The rows come from 4 hidden closed curves, with some noise, and rows from the same curve form a group. Each curve winds through 4 dimensions. The rows are also pushed far along 2 directions, which tell nothing about the answers.
Some rows, each with its group after it:
[-16  -2  -6  23   3 -16 -20  -9  -1   3   0   4   1  -2  11 -11  -6]	q_174
[  5  -7  11   2   9 -12   2 -13  -5   4  -8  -3   5  -4   0  -6   3]	q_31
[-12  -2  37 -20  -6 -14  -4   3  -8 -18   1 -10  11   9   4  -2  -8]	q_838
[ 30  14 -15 -10   2  22  28   8  -1  -7   0  -1 -16  13  -6  -4  -1]	q_383
[-10  28 -23   0  23  29   6 -10  19  25  -5  52 -19 -15 -23  31  -5]	q_174
[-15  -3  15  21  -1  -9 -18  -4 -12  -3   5  -6   8   3  18 -24   4]	q_174
[-44 -12  12  30  12 -42 -29 -36  13  31 -15  24  10 -46   2  12  -4]	q_31
[-23  -8  34  17 -20 -45  -6  -6  18 -11 -13  -7   9 -28  13 -15  -6]	q_838
[-18  22 -22  17  20   3  12 -25  25  32 -16  52 -22 -36 -18  23 -10]	q_838
[-34  -7  23   2   2 -24 -23 -13  -7   4   0   4  11  -7   7   4  -8]	q_383
[ -9 -12  29  -4 -16 -18  -3   3  -1 -10  -1 -18  14  -9   8  -7   6]	q_174
[-29 -17  23  19   4 -39 -25 -22   3  13 -10   0  15 -25   8  -3  -1]	q_31
[-20   4  22  12 -21 -20 -12  10  11 -22   1  -5   2  -1  17 -16 -11]	q_31
[  5 -11  32 -14  -7 -14  -4   7 -10 -20  -1 -25  16  12   6 -13   2]	q_383
[ -9  -1  17  12 -12 -25   6  -7  19  -2 -12   2   0 -26   2  -4  -2]	q_838
[-26  -6  11  21 -19 -33 -21   3  27  -8  -7   1   7 -23  13  -2  -9]	q_838
[ -8 -27  59   4 -20 -45 -31  10 -11 -37   0 -50  34  12  30 -37   3]	q_383
[ -9  -4  14   9 -14 -30   0  -1  16  -7 -10  -4   1 -16   6  -5  -9]	q_174
[-11  -2 -13   5   7  -6  11 -23 -10  23  -3  12 -10 -15  -5  10   0]	q_383
[ 19 -13  29  -9  -5  -8  -8  15  -1 -26  -3 -29  17  15   8 -21   7]	q_31
[ -2 -18  21  24 -17 -37  -7  -2  -3 -16  -6 -33  13  -7  24 -36   6]	q_383
[  9 -18  25 -21 -16 -12  -7  15 -28 -27  12 -43  18  32  15 -19   1]	q_174
[  4   1 -17  15   5  -3  11 -12   1  13  -3   4 -10 -12  -1  -3   2]	q_31
[ 34 -10  -4 -27 -15  18  15  25  -9 -20  11 -34   6  25  -2  -2   9]	q_838
[ 29  11   0 -22  -9  21  20  25   2 -27   4 -14  -7  29  -3  -8  -4]	q_838
[-22  -1  14  13   6   5 -13 -10  -5  14   3  12   8 -15   2  -2  12]	q_174
[ 10   6 -14  -3 -13  18   8  14  -9 -13  16 -12  -7  21   8  -8   1]	q_31
[-18   2  15  -9   2  -8 -13  -3  -2  -4   3   9   7   3  -1  10  -9]	q_838
[-21 -18   3  24  -2 -32 -12 -24   2  20  -9  -2   7 -32   7  -4   6]	q_383
[-19 -16  20  10  -6 -26 -22  -8 -13  -2   3 -14  14  -1  16 -13  -1]	q_31
[  1   2 -12  -9  13   6  21 -18   0  26  -8  20 -10 -21 -20  24   2]	q_383
[  6   9  10 -17   1  21  15   6   5   0   0   8  -1  -4 -14  11   6]	q_174
[ 16  11 -40 -18   8  46   5  16   3  11  13  16 -10  15 -16  28   3]	q_31
[-16  -5  22 -10   1 -17  -1 -12 -20  -1   1  -9   8   2   6  -1  -4]	q_383
[  2   6  39 -24 -12  -1   6  14  -5 -28   2 -13   9  17   2  -9  -5]	q_174
[-18 -15   9  22 -21 -34 -15   2  21  -4  -7  -9   9 -25  12  -7   0]	q_838

New rows, each followed by its group:
[ -1  -7  15  17  -4 -24   0  -8   3  -5 -11 -11   4 -11  10 -20   1]	q_31
[  5  12  22   5 -11   2   8  10   2 -22  -2  -6  -2   9   9 -24   1]	q_174
[ 50   5  -9 -46  -7  33  36  29  -6 -28   8 -23  -7  39 -14   5   0]	q_174
[ -1  14 -21  16  16  28   6  -7   8  26  -3  30 -13 -18 -13  11  12]	q_174
[ 25   7 -15 -14  14  53  15   9 -20  10  15   1  -5  20 -12   2  21]	q_174
[ 31  -5   9 -31   1  17  14  15 -15 -17   5 -22   6  28  -7  -3   7]	q_383
[ 16  14 -40   2  23  51   9  -3  -6  29   7  25 -15   6 -16  14  14]	q_174
[ 14   7  14 -21  -2  26  19  12  -2  -8   2  -1   0   5 -11   4   9]	q_174
[ -7  -5   4  -2  -5  -5   4  -3   9  10  -4   4   2 -20  -7  13   4]	q_174
[ 25  15 -29 -12   8  26  37  -3  -3  10   0  11 -23   4 -16   9   1]	q_383
[ -9  -3  -4   5  -3 -13   5  -8  18  14  -9  14  -3 -29  -9  18   0]	q_174
[  8   9 -24  -4  10  14  22 -11 -11  16   1  10 -16   1  -8   6   0]	q_383
[-14  11 -27   9   7 -15   1 -12  31  21 -14  39 -17 -28 -16  28 -19]	q_174
[-18  -6 -14  18  19 -11 -13 -25  14  36 -12  27   0 -35 -13  22   3]	q_31
[-22 -17  32  14   1 -39 -23 -16  -8   0  -8 -11  18 -12  12 -13  -2]	q_31
[-17  14   3  11   0 -11  -3  -5   9  -2  -5  16  -9  -6   2   0 -15]	q_383
[-16   0   7  14 -20  -9 -21  17  20 -15   5  -1   6  -4  13  -5  -3]	q_31
[-10 -13  33  11   1 -36 -16 -10   6  -6 -13 -10  18 -15   9 -16   0]	q_31
[-12 -11  31  -4 -10 -10  -4   1  -6  -4   0 -14  15  -8   8  -8   9]	q_174
[ 11   3  11   1  -4  -3  -4  16  10 -21  -3  -9   5  13   6 -14  -2]	q_383
[-45  12  24  16   8 -19 -21 -17  17  12 -10  38   1 -29  -2  13 -12]	q_174
[ 21  10  34 -11 -14   9  13  22 -11 -41   4 -28   3  31  14 -38   3]	q_174
[ 31  18 -67 -11  14  59  33   6  -3  25  13  24 -29  13 -23  25   8]	q_31
[-29   0  -4  11  -4  -6 -21  -1   8   8   5  14   3 -13   6  11  -5]	q_31
[ -7   3  31 -10  -8   0   6   4   6 -11  -4  -1   5  -8  -2   1   3]	q_174
[ -7  -5  16  -5  -1   9  -1  -1  -5   7   4  -2   9 -10  -1   3  13]	q_174
[ 12 -13  -3   6  -9  -7  -5   5 -15 -12   7 -29   7  18  16 -21   4]	q_174
[ -5 -20  11  14  -7 -26  -7 -11 -11   4  -2 -22  12 -12  13 -17   7]	q_383
[-33  -4   8  31 -13 -24 -32   5  34   1  -6  14   8 -31   9   3  -4]	q_31
[-10 -11  49   2 -13  -7 -13   6 -25 -23   9 -31  21  13  23 -33  13]	q_174
[ 11   1   1  -9   7   4  12  -6 -16  -2   1  -6  -3  12   0  -7  -1]	q_31
[-14 -11  32   5 -16 -37   2  -9 -25 -17   1 -30  11   5  25 -30  -3]	q_383
[ 11  -2  13   9  -9   3  -1  10 -16 -20   8 -26   5  20  18 -35  10]	q_174
[-19   2  26 -12  -6 -16  -6  -1   9  -7  -5   8   5  -8  -3  11 -10]	q_174
[ -4  -8  -7  29  -7 -19 -12  -3  11   2  -6  -4   1 -14  12 -15   3]	q_383
[-16  -2  11   6   4  11  -7  -9  -5  16   4  11   5 -16  -2   6  13]	q_174
[  3   1 -45  15   7  17   8 -10   3  29   4  16 -16 -13  -7  13   6]	q_31
[-11   4   8  10   7 -12 -12  -4  30   5 -15  23   2 -25  -8  11  -5]	q_31
[ -2 -14  11 -12  -6  -9 -10   2 -13  -8   6 -19  12  11   7   1  -1]	q_174
[ 33   1 -21 -14  21  26  20  -4  -6  14  -3   2  -7   9 -19   9  10]	q_31
